There are 11 hidden switches. A switch that is on adds its own fixed numbers to the row, and there is some noise. The rows also spread widely along 12 directions, which tell nothing about the answers.
(in the rows, 128 means zero)
Known rows, each followed by its switches (1 for on, 0 for off):
[157  88 151 124 103 129 128 120 108 141 125 117  97 169 152 167  86  87
 116 143  87 146 129 103 115 105 126 119 157 125  94 104 132 128 136 141
 118 161 160 106 130] | 1 1 1 0 0 1 1 1 0 0 0
[136 106 126 110 132 146 112 137 139 106 146 161 111 118 122 122 140 109
  97 124 113 135 132 129 126 133 147 144 140 110 141 136 100 117 164 124
 144 135 106 120 113] | 1 0 0 1 0 1 0 1 1 0 1
[149 147 124 167 174 140 124 117 104  99 186 137  74 120 112  99 108 131
 108  81 209  71 123 198 119  46 209 125 128 102 115 173 135 134 183 140
 168  99 121 122 142] | 1 0 1 1 0 0 1 1 0 0 1
[182 137  72  99 136 108 196  77 140  85 195 156  41 171 165 100  58 101
  83 128  72  94 139 138 132 116 134 143 135  85 126 141 131 131 184 131
 128 185 112 137 134] | 1 1 1 1 0 0 1 1 1 1 0
[125 149  99 103 142 115 144  88 139 113 153 184  93 128 140 118  81 149
 114 145 119 127 125 139 161 117 132 190  92 124 142 147 119 130 177 131
 115  98  88 133 147] | 1 0 1 0 0 1 0 1 1 0 0
[135  94 125 132 115  91 113 105 123 140 110 128 119 104 150 137 119 102
 146 184  71 136 159 117 121 152 117 165 136 149 142  91 108  94 137 129
  77 134 113 119  95] | 0 1 1 0 0 1 0 0 1 0 0
[146 127  90 161 153 131 115 146  77 150 148 137  82 113  82 118  94 127
 103 107 204 114 102 186 131  66 191  99 117 150 140 115 142 124 219 154
 189 127 140  93 131] | 1 1 0 1 0 1 0 1 1 0 0
[102 133 115 122 147 116 119 114 151 103 156 175 139 107 159 111  98  94
 145 132 111 105 125 155 121 102 114 215  99 128 108 162  92 111 135 143
  99  75  90 170 106] | 1 1 0 0 0 1 1 1 0 0 0
[134 130 101 129 107 110 144 134 128 123 152 125  65 146 124 107 141 115
  96 123 111 107 140 148 143 161 140  83 154 119 167 113 138 132 151 125
 142 180 131 118 123] | 1 1 0 1 0 0 0 0 0 0 0
[142 113 130 141 130 142 137 125 151 113 168 143 105 132 108 126 155 121
 118 102 165 134  89 146 135 133 145  94 121 146 152 138 148 132 158 128
 133 149 156 140  98] | 1 1 1 1 0 1 0 1 0 0 0
[115 102 129 112  66 103 132 114 152 133 139  91 113 179 164 129 157  77
 147 110  69 147 110 143 100 181  86  98 173 119 136  77 137 123 125 116
  95 163 192 138 100] | 0 0 1 1 0 1 1 0 0 0 0
[215  62 143 145 156 170 129  69 143 189 136  95 202 161  92 126  88 121
 113 147 148 218 123  63 134  98 137 109  91 216 127 154 171  76 199 145
 125 185 124 169  59] | 1 0 0 1 0 1 0 0 0 1 1
[135 117 163 154 150 122 132 142 151 160 134 156 137 112 128 173  93  84
 126 195 107 149 155  92 157 136 114 136 139 168 116 125 117 103  76 161
  89 162 119 111 140] | 0 1 0 1 0 0 0 1 1 1 0
[ 86 149 146 107  98 127  75 130 137 136 151 192 113 174 129 138 116  91
  93 142  95 143 132 146 175 151 120 173 147 110 145 133  92 125 142 152
 116 107  83 121 174] | 1 1 0 1 0 0 1 1 0 1 1
[110 149 130 109 127 129 106 130 130 102 156 195  82 135 122 128 109 125
  97 133 135 107 118 159 159 123 148 166 133  99 133 131  96 149 154 145
 141  97 108 105 175] | 1 0 1 1 0 0 0 1 0 0 0
[109 134 109 137  95  92 118 134 102 114 139 103  75 134 158 119 155  89
 133 103  98 102 145 168 103 140 133 113 170  88 152 113 128 117 132 107
 110 131 129 117 109] | 0 1 1 0 0 1 1 0 1 0 0
[105 187 118 128 113 119 135  87 129 128 158  93 103 196 160 125 128 100
 141  64 117 136 126 162 129 124 112 132 133  76 126 169 160 120 120  96
  99  92 111 144 149] | 1 0 1 1 1 0 1 0 1 0 0
[153  96 116 123 124 139 134 156 133 128 159 145 106 139 112 100 117  80
  68 134 135 118 137 129 121 123 148  92 153 130 154 120 146 118 161 151
 165 191 134 121  91] | 1 0 1 1 0 1 0 1 0 0 0
[ 78 147 108 136  75  76 118  89 107 195 111  72  97 185 163  96 130 110
 128 137  64 137 191 149 151 173 102 119 150 125 194 108 161  92 139 105
  86 130  82 132 114] | 1 0 0 0 0 1 1 1 1 0 0
[132 140  91 148 139  98 143 124 118  94 186 148  56 107 135  93 130  99
 115 110 136  71 135 189 122 115 164 119 145 101 154 130 126 119 170 128
 128 140 118 127 106] | 1 1 1 1 0 1 1 1 1 1 0
[124 119 170 147 149 135 111 136 163 150 150 169 141 120  89 138 133 111
 115 158 163 143 115 136 159 134 150 125 128 176 145 135 143 121 142 155
 113 135 129 126 123] | 1 0 1 1 1 1 1 0 0 0 0
[ 90 141 141 179 141  92 109 162 106 131 137 117  95  88 143 146 132  91
 161 132 145  91 152 184 112 103 156 134 154 126 114 127 114 116 100 140
 108 100 127 104 141] | 0 1 0 0 0 1 1 0 1 0 1
[ 80 136 115 126  84 113  89 141 158 131 150 172 175 139 128 114 137  43
 139 128 102 142 100 152 139 170  76 147 121 129 152 109 112  88 116 158
  84  99 120 162  86] | 1 1 1 1 1 0 1 1 0 1 0
[113 162  84 118  94  85 173  71 130 136 163  92  61 209 184 100  86 106
 130 106  69 110 147 167 136 142  99 132 134 100 136 130 158 127 145 114
 103 140 125 152 144] | 1 1 0 1 0 0 1 1 0 0 0
[130 121 114 126 128 149 102 128 150 105 168 148 120 123 100  96 177 103
 118  65 180 120  61 189 101 111 157 126 128 116 141 130 118 123 200 121
 155 118 155 147  89] | 1 0 1 1 0 1 0 0 1 0 0
[105 144  60 155 123  87 146 175  89 122 136 126  96  80 127  90 104 103
 126 129 152  89 165 165 130 124 134  83 122 129 161 115 142 114 129 147
 151 128 119 112 101] | 1 0 0 0 0 1 0 0 0 0 0
[111 114 125 127 109 118  97 163 109 111 146 159  93 127 133 123 128  70
  96 131 109 107 144 150 122 134 139 128 162 103 146 115 106 121 139 146
 134 130 119 103 117] | 1 1 1 1 0 1 1 1 0 0 0
[136 136 103 131 127 149 140 131 129 106 145 129 130 134 133 127 120  97
 106  81 146 140 115 116 118 109 119  92 117  95 141 167 139 113 125 124
 139 126 117 133  99] | 1 0 1 0 0 0 1 1 1 0 0
[131 103 139 132 125 150  72 142  82 172 104 156 152 146 101 165  64 114
  97 153 146 188 129 106 156  85 144 143 113 163 122 128 123 111 175 172
 150 101 104  95 148] | 1 1 0 0 0 1 1 1 0 0 1
[177  93 106 133 181 162 105 127 127 124 142 156 185  87 106  92  88  83
  93 127 170 134 127 110  96  55 156 170  90 148 124 179 118  78 186 152
 154 121  78 158  51] | 1 0 1 0 0 1 0 0 1 0 0

New rows. What belongs after each?
[150  86 173 156 140 155 101 130 144 105 147 139 154  97 125 167 169  95
 151 110 145 151  96 114 102 110 142 125 137 134 109 147 110 104 116 123
  94 124 143 140  80] | 0 1 1 0 0 1 1 1 1 1 1
[124 145  99 153 126 118 116 134 114 100 158 118  87 103 118  95 173 119
 129  70 179  74 101 202  96 102 170 101 144  92 150 126 127 122 165 112
 152 113 141 127 103] | 0 0 1 0 0 0 0 0 1 0 0
[149 127 134 117 117 142 118 122 123 124 154 137  89 158 123 139 157 128
 101 102 122 135 115 132 134 127 150 117 158 113 142 140 132 128 166 101
 136 162 116 127 129] | 0 1 0 0 0 1 0 0 1 1 0
[172  82  94 124 125 141  99 126  89  96 116 139 149 108 135 136  78  83
 113 130 105 148 133  95  96  91 131 145 113 111 103 128  91  96 164 153
 137 109 114 116  89] | 1 1 1 0 0 0 1 0 0 0 1
[109 122 146 124 121 125 113 105 148 139 130 158 141 140 137 157 114 119
 156 145 103 155 104 128 147 130 107 174 110 152 113 127 120 118 135 133
  83  93 122 146 128] | 1 1 0 0 1 1 1 1 0 0 0
[145 104 142 131 130 113 123 120 126 148 145 145 128 135 139 138  83  89
 128 177 103 135 147 123 133 120 122 154 142 153 110 104 125 107 135 156
 104 146 134 122 123] | 0 0 1 1 0 1 0 1 0 1 0
[115 114 108 159 154 133 114 151 163  55 169 166 153  33 109  90 215 103
 154  93 167  94 109 156 109 152 140 128 103 127 175 162 113  92 120 113
  96  90 106 175  21] | 1 1 1 1 1 1 0 1 0 0 0
[126 109  96  92  86 128 102 145 132 105 149 186 133 135 131  97 116  78
  85 137  95 136 125 128 133 147 112 148 134 108 154 111 105 108 169 150
 138 137 106 140  94] | 1 0 1 0 0 1 0 1 0 1 1
[137 115 154 149 165 144 129 115 169 118 121 159 179  71 103 178 131 147
 181 151 149 178  98  91 155 141 110 140  80 178 103 141 111 116 100 137
  80  86 140 135 117] | 1 0 0 1 1 0 0 0 0 0 0
[107 118 148 124 123 127  98 126 173 159 165 164 137 164 113 108 125  87
  99 143 137 139 104 173 139 131 138 162 142 172 147 128 125 118 178 162
 132 150 127 152 123] | 0 1 0 1 0 1 1 0 0 0 1
[178 103 155 158 177 139 136 130 118  84 151 138  90  89 129 165 109 114
 126 136 140 106 143 107 113  86 171 122 141 116  88 159 106 134 113 136
 121 135 131  99 132] | 1 1 1 1 0 0 1 0 0 0 0
[139 154 164 130 134 141  89 112  86 128 158 125  83 175 119 135 156 145
  95 109 132 127 173 132 158 121 178 135 173  90 153 172 154 122 152  89
 120 117  63 111 158] | 0 0 1 1 1 1 0 0 0 1 0
[130 119 131 157 142 101 129 100 160 133 147 154 144  85 120 133 124 106
 181 163 128 117  99 164 129 131 122 161 113 162 112  85 111  95 138 148
  74 106 155 140 103] | 0 0 1 1 1 0 0 1 1 1 0
[112 141 154 122 125 125  92 107 109 127 133 148 100 145 136 135 127 139
 109 130 122 134 159 126 155 126 148 161 138 109 147 160 120 128 144 114
 108  92  74 116 152] | 1 0 1 0 0 1 1 0 0 0 0
[106 149 144 148 123 104 121  91 124 176 142 131 107 176 127 140  92 132
 125 165 121 164 162 133 191 148 133 139 114 165 170 140 174 113 143 142
  82 111  90 120 160] | 1 1 1 1 1 1 1 1 0 0 1
[153  91 138 144 123 165 124 163 133 159 137 136 143 146  81 160 110  89
  90 112 184 193  80 112 130 109 141  44 132 161 135 115 158 123 162 168
 170 175 185  92 115] | 1 0 1 1 0 1 1 1 1 0 1
[112  93 165 118  92 148  54 137 114 141 119 162 124 149 109 151 150 113
 107 126 120 156  99 142 134 126 149 146 153 129 133 102  91 126 179 139
 137 109 129 110 131] | 1 1 0 0 0 1 1 1 0 0 1
[169 104 133 114 139 146 136 115 107  84 135 114 101 125 163 150 113 122
 143 100  98 123 132 107  90  87 137 155 140  86  65 148 103 135 135 103
 128 114 132 125 122] | 1 0 0 0 0 1 0 0 0 0 0
[138 136  82 138 134 108 143 142 104 121 165 137  88 134 133 109  67  79
 118 119 151 103 117 178 114  84 143 136 121 128 108 120 140 129 169 162
 153 131 148 120 131] | 1 1 1 1 0 1 0 0 0 0 0
[118 126 118 117  95 100 114  85 142 155 133 135 101 170 134 118 113 119
 131 148  90 139 111 161 151 155 117 159 127 149 138  88 115 123 179 136
 107 131 139 136 140] | 1 1 0 1 0 0 0 0 0 0 0
[108 132 131 138 103 119 106  98 169 134 183 148 116 154 110  78 191 109
 118 105 146 117  96 186 148 163 139 130 130 147 194 129 146 109 181 120
 104 142 118 182  77] | 1 1 1 1 0 1 0 1 0 1 0
[119 118  92 109 109 120 118 102 155 111 153 172 132 127 121  83 136 123
 103 125 127 115 102 157 132 145 125 140 116 133 177 116 114 111 189 137
 130 126 117 157  82] | 0 0 1 0 0 0 1 1 0 0 0
[147  87 114 114  89 122 143 127 138 109 131 117 105 143 151 103 146  83
  85 138  60 119 171  88 114 173 112  79 169  98 174 117 129 106 117 118
 115 193 113 131  65] | 1 0 1 0 0 0 1 1 0 0 0
[144 150 103  98 121 159 121 143 129 103 180 192  95 172 106 124 107 104
  45  92 156 152 106 127 159 110 152 115 128  95 164 181 141 136 188 140
 172 154  86 125 146] | 1 1 1 0 0 1 1 0 1 1 1
[102 149 109 144 102  86 135 151 106 139 140 115  91 141 167 139  88  60
 139 136  85 122 165 148 126 126 107 124 153 104 113 122 129 112  98 144
 103 134 120 113 145] | 1 1 0 0 0 1 1 0 1 1 1
[135 116 128  70  86 152 130  90 138 115 127 136 107 197 158 164 128 146
 101 104  56 199 116  82 144 165  98 132 145  92 141 138 122 135 157  89
 117 140 116 119 147] | 0 0 0 0 0 1 1 1 1 0 1
[161 102 146 108 140 132 142  85 135  85 138 121 111 136 175 149 119 121
 132 137  55 152 180  63 123 147 114 157 139  99 116 172 113 118 105  93
  74 130  90 133 112] | 1 0 1 1 0 1 1 0 0 0 0
[142 126  85 101  91 117 157 109 105 140 136 124  88 177 145 138  90 127
 102 119  84 160 127 116 143 146 105  88 143 114 147 101 149 124 171 118
 136 168 137 111 133] | 0 0 0 0 0 1 1 1 1 1 0
[178 118 116  94 171 164 172 132 129  41 161 172  90 105 160 149 107 133
  74 116  95 126 169  54 122 113 140 131 137  65 129 211 116 133 110  94
 134 151  69 113 115] | 0 0 1 0 0 1 1 1 1 0 0
[161  81 115 139 114 156  69 145  92 133 134 150 154 123  75 128 136 100
  87 118 160 179 114 113 136 126 157  86 128 149 169 121 124  94 203 151
 155 140 118 112  80] | 1 1 1 1 0 1 1 0 0 1 1
[112 134 139 147 129 120 117 152 131 145 146 150 104 128 105 146 132 130
 114 149 156 145 131 146 166 147 149 107 136 164 159 125 140 133 138 145
 133 142 131 105 153] | 0 1 0 1 0 1 0 0 0 0 1
[138  90 158 144 106 136  56  79  96 156 118 109 109 150 108 137 177 143
 133 101 138 139  91 170 110 107 177 139 152 135 148  95 115 107 220 102
 118 104 137 120 102] | 0 1 1 0 0 1 1 1 1 0 0
[167 109  97 106 145 131 153  84 153  92 153 162 123 127 158 117  72  95
 110 136  87 123 121 109 110 100 118 182 103 113 111 153 102 106 162 138
 112 132 101 155  94] | 1 1 1 0 0 0 1 1 1 0 0
[179  97 137 137 170 137 156 134 122  83 151 134  66  97 149 141 114  99
  93 142  84  87 183  95 106 107 165 122 168  85 110 161  99 121 113 116
 129 176  97 101 113] | 1 1 0 1 0 0 1 1 1 0 0
[141 127  92 144 125 118 141 105 153 116 169 156 134 127 107 113 106 111
 126 121 158 151  90 148 152 139 125 104  91 161 155 130 139 113 173 158
 118 135 143 153 104] | 1 1 1 1 0 0 1 0 0 1 1
[158 107  95  88 140 124 140  98 166  59 170 198  79  98 122  94 147 134
 101 129  92 102 106 150 123 153 153 168 133 102 153 119  90 127 213 112
 125 140 113 136  93] | 1 0 1 1 1 1 1 0 1 0 0
[ 95 145 209 147 122 125 113 118 171  90 158 149  84 124 156 178 196 127
 169 115 126  93 101 160 131 139 138 161 160  99 100 144  99 155  61 104
  68  96 150 134 161] | 0 1 1 0 0 0 0 1 0 0 0
[160 121  64 100 101 111 155  93 109 147 141 102  97 187 144  96  68 113
  99 124  90 136 134 140 122 127 114 117 134 126 136  96 148 117 199 134
 156 169 141 126 123] | 0 0 0 1 0 0 0 0 0 0 0
[ 89 122 143 183 137 114  82 175 134 129 133 169 140  55  90 133 163  93
 145 149 185 106 117 166 143 138 149 110 119 163 158 109 104 108 102 167
 111  95 134 112 102] | 1 1 1 1 0 0 0 1 0 0 0
[143 136 161 123 131 141 144  73 169 124 152 140 119 166 127 155 135 159
 137 123 130 153  98 116 155 135 128 133 121 141 127 150 150 136 138 110
  91 126 135 145 144] | 0 0 1 0 1 0 1 0 0 0 0
[117  99 173 137 129 147 105 188 155 186 118 183 154 123  93 172  77  69
  97 189 153 165 106 117 147 103 131 128 137 182 102  97 117 122 123 200
 150 160 157  92 151] | 1 0 0 0 0 1 0 1 1 0 1
[142 107 150 109  99 142 119 104 156 124 145 141 119 179 149 130 122  89
  97 134  84 143 128 107 129 135 119 150 142 111 130 140 125 118 133 134
 109 155 113 149 115] | 1 1 1 0 0 0 0 1 0 0 1
[142 129 137 153 132 111 109 128  99 183 140 137 131 156 114 125  64  81
 100 173 131 135 166 128 154  92 146 137 132 162 134 134 164  93 154 167
 115 143  87 124 126] | 1 1 1 0 1 1 1 0 0 1 0
[126 120 110 136 113  94 151 135 139 121 153 152 111 115 156 121  98  75
 135 167  91 113 153 123 138 145 100 137 125 137 137 117 133 108 102 152
  87 149 119 143  99] | 1 1 1 0 0 1 0 1 0 1 0
[117 128 107 125 109 137  94 147  95 106 156 145 102 135 117 106 149 114
  95  90 136 127 141 152 137 135 150 100 151  93 163 138 118 118 171 120
 154 119 100 118 113] | 1 0 0 1 0 1 1 1 0 1 1
[139 121 173 161 155 134 131 139 138 114 139 121  97  99 121 155 163 133
 134 134 138 115 157 110 138 136 157  97 153 128 124 152 120 133  84 115
 111 144 125 108 135] | 1 0 0 1 0 0 0 0 0 0 0
[120 140  93 148 124 115 107 137 113 101 150 134  95  99 114  96 153 107
 123  96 159  99 122 185 117 126 161 111 132  99 157 120 111 113 166 130
 145 104 125 112 113] | 1 0 1 1 0 0 0 0 1 0 1
[104 139 146 137 105 140  75 116 103 177 109 106 142 171 122 128 140 102
 112 110 117 147 147 134 138 119 132 126 148 110 152 139 139  90 141 115
 119 103  81 123 120] | 1 0 0 0 1 0 1 1 1 0 0
[146 136  89 135 101 135 156 137 112 170 140  86 132 191 120 125  93  78
  95 103 137 165 123 120 127 127 108  46 138 128 157 116 199  99 140 139
 152 178 151 116 107] | 0 0 1 1 1 0 0 1 1 0 0
[117 114 158 142 114 123 100 142 131 144 149 129 116 145 138 104 128  67
 108 136 129  98 148 160 109  99 150 146 160 120 125 129 131 111 131 149
 129 138 119 136 110] | 1 0 1 0 0 1 0 1 0 0 1
[130 112 176 133 155 146  85 130 126  93 126 160 127  95 137 173 119 115
 145 138 115 132 137 118 122 102 148 184 139 107  70 150  59 129 112 136
 109  71 112 104 158] | 1 0 0 1 0 0 1 0 0 0 1
[122 138  82 143 119 107 126  98 118  99 170 117  69 121 129  81 174 125
 139  71 150  88  99 209 110 128 161 122 125 104 169 120 134 119 199 101
 128 110 136 147  86] | 1 1 1 1 0 1 0 1 1 0 0
[155 129 103 110 111 128 175  93 121 136 143 106  72 197 156 141  81 127
  90 118  82 166 154  96 149 132 121 100 133 110 146 154 169 129 154 111
 128 177 107 121 142] | 1 1 0 0 0 1 1 1 1 0 1
[138 125 123 106 113 136 136 116 164  97 173 151  91 146 133 106 167 109
 110  82 116 110  90 160 111 131 137 124 155  97 130 137 114 134 173 105
 135 162 140 156 102] | 1 0 0 0 0 1 1 0 1 1 0
[175 107  93 119 128 120 166 102 114 137 158 126  65 170 131 107  71 128
  82 146 104 129 149 131 143 118 154 114 133 140 145 121 157 128 203 140
 155 187 124 120 129] | 1 1 0 1 0 1 0 1 0 0 1
[131 134 110 111 105 136 121  87 118 119 149 117 116 187 163 136  95  93
 133  77 109 158  94 147 108  91 117 163 115  94 103 149 134 119 169 120
 117  95 130 147 128] | 1 1 1 0 0 1 1 1 1 0 1
[134 135 126 130 134 128 113 112 158 130 159 154 160 141 129 113  97  59
 125 133 115 141 123 138 125 114 117 169 121 125 112 146 117  88 143 156
 100 117 104 154 109] | 1 0 1 1 1 0 1 0 1 1 1
[153 107 161 137 131 146 146 105 155 142 155 119 149 155 134 153 126 112
 149 116 124 151 100 115 119 110 115 115 137 151  97 139 157 113 126 122
 101 151 156 162 100] | 0 0 0 0 1 1 1 1 0 1 0
[125 113 164 168 123 136 105 127 129 155 126 107 162 133 127 160 134  89
 169 122 149 154 106 127 119 106 120 128 117 156 105 131 154 101 104 135
  85 100 147 146  96] | 1 1 1 0 1 1 0 1 0 0 0
[118 140 108 125  84  91 179  99 146 155 159 104  40 195 149 112 133 120
 107 115  94 116 123 168 144 160 125  77 159 125 171 102 173 140 162 113
 121 200 157 132 132] | 1 1 0 0 0 1 1 1 1 0 0
[124 136  71 140 127 101 148 109 139 132 154 119 137 128 136 100 111  98
 133 126 131 154 133 145 136 152 109 123  95 154 176 139 158  92 155 135
 106 132 114 152  87] | 0 1 1 1 0 1 0 0 1 0 1
[107 133 146 120  96 126  96 124 106 127 123 128  96 154 151 164 149 113
 131 115  99 146 131 128 131 140 123 144 154  96 139 124 120 124 120 103
 101 106 115 107 143] | 0 1 1 0 0 1 0 1 1 0 0
[ 95 155 105 161 108  82  90 156  52 144 113 131 118 120 150 159  55  61
 158 159  98 125 177 143 145 114 108 142 134 105 106  97 115  93  89 166
  91  63 104  81 159] | 1 1 1 1 1 0 1 1 0 1 0
[155 130  83 142 133 113 128  99  78 147 125  82 124 146 145 116  88  95
 128 128  99 153 180 111 125 115 127 134 114 121 149 149 165  76 155 113
 102 117  76 129  91] | 1 1 1 1 1 1 0 0 1 0 0
[105 114 119  81  81 136  85 124 149 134 118 192 167 167 141 133  93  74
  83 157  65 182 126  82 159 166  72 173 114 124 160 130  98 102 135 157
 105 118  80 140 116] | 1 1 1 0 0 0 1 1 0 0 0
[ 83 156 166 157 129 105 115 118 138 167 130 138 152 133 146 154 108 108
 172 159 113 147 158 124 167 134  97 160 119 154 118 148 141 103  72 135
  57  82  92 145 140] | 1 0 0 0 1 1 1 1 0 1 0
[131 120 125 115 146 133 118 148 119  57 158 177  85  95 144 115 132 112
  83 135  99 102 192 110 135 140 159 147 153  71 157 175  94 124 123 119
 126 118  59 108 118] | 1 0 1 1 0 1 1 1 0 0 1
[136  83 134 105  94 147  81 164 142  82 155 177 132 116 115 118 165  63
 100 108 113 131  95 142 100 144 134 123 168  98 126 101  78 120 166 146
 145 143 152 124  88] | 1 0 1 1 0 1 1 0 0 1 1
[111 151 147 142 119 111 124 126 135 111 146 117  90 134 158 140 144 103
 142 116 119 104 141 157 117 124 137 139 157  87 116 139 121 127  95 117
 105 115 126 118 151] | 0 0 1 0 0 0 0 0 1 0 1
[157 102 138 131 167 159 106 171 118 122 145 178 135 100  97 161  94 107
  98 146 167 144 112 115 132  88 157 138 126 158 104 141 109 130 154 164
 164 136 131 103 133] | 0 1 0 1 0 1 0 0 0 0 0
[120 139  99 142 115 104 124 120 108 129 131 147  82 116 120 127 118 128
 118 137 134 116 130 148 153 133 144 119 117 124 166 110 127 118 153 134
 121 119 113 106 131] | 1 1 1 0 0 0 0 1 1 0 0
[139 102 130 118 133 137 109 154 120 165 129 184 154 143 115 136  26  73
  67 190 133 162 152  98 150  88 132 150 120 163 123 131 130 109 155 200
 154 146 104 104 136] | 1 0 1 0 0 1 1 1 0 0 1
[128 109 124 134 115 113  68 108  75 127 124 136 132 122 144 135 105  93
 147 143  93 139 155 130 125 115 127 186 127 116 118 113  94  91 152 134
  93  71  90 122 110] | 1 1 1 1 0 1 0 1 0 1 0
[147 130 140 114 109 151 115  91 135 144 127 120 117 186 118 161 138 133
 117 111 103 191 108 107 159 152 128 122 130 121 140 135 139 118 164 107
 115 134 118 119 148] | 1 1 0 1 1 0 0 0 1 0 1
[131 109 126 117  86 127 113 183 118 139 140 150 122 155 137 155  95  10
 111 139  84 141 113 131 107 126  99 121 172 105  96  78 123 106 115 166
 128 165 163 105 119] | 1 1 1 1 1 1 0 1 1 1 0
[140 129 106 141 136 111 128  87 109 142 140 102 132 143 133 111 111 132
 138 128 121 147 158 132 135 131 132 128 117 145 160 144 164  94 163 113
  99 111 101 139  98] | 0 0 1 1 1 1 1 0 0 0 0
[131 132 136 162 145  99 134 176 105 120 151 177  84  82 123 148  89  88
 123 185 133  83 165 137 151 106 154 130 144 134 118 116 130 120  97 166
 111 136 111  95 139] | 1 1 1 0 1 1 0 1 0 1 0
[168 115 132 108 115 135 152 162 108 159 140 133  92 185 139 177  62  66
  74 161  81 169 157  77 141 126 113  95 176 125 107 118 149 127 120 150
 147 221 137  82 163] | 0 1 0 1 0 1 0 0 1 1 0
[150 139 106 151 149 119 173 132 123 115 170 118  79 133 129 117 113 116
 101 123 150 121 162 121 146 130 147  80 125 134 162 171 177 127 125 126
 129 170 112 127 116] | 1 1 1 1 0 1 0 0 0 0 0
[143 111 135 119 114 132 140 155 138 125 151 161 100 152 113 154  88  90
 107 141 131 148  99 138 135 125 135 102 150 134 104  96 137 146 153 167
 146 160 181  94 153] | 1 0 1 1 1 1 1 0 0 0 1
[138 130  86 112 113 131 103 121 107 140 123 140 159 143 129 103  95  79
  97 128  87 148 157 106 132 125 107 143 125 107 148 141 120  75 161 133
 126 124  60 140  89] | 1 0 0 0 1 0 1 0 1 1 0
[ 98 157  80 112 102 112 129 109 157 158 176 159 124 192 125  64  75  73
  85 111 146 116  95 199 141 115 115 143 114 137 158 121 149 117 195 174
 154 134 129 161 123] | 1 0 1 1 0 0 1 1 0 0 0
[148 133 125 115 107 142 199  97 169  88 149  91 115 175 184 188 130 105
 161  70  88 196  92  68 119 155  63  81 113 100 103 173 165 142  66  85
  75 154 173 151 117] | 1 1 1 0 0 1 1 0 1 0 0
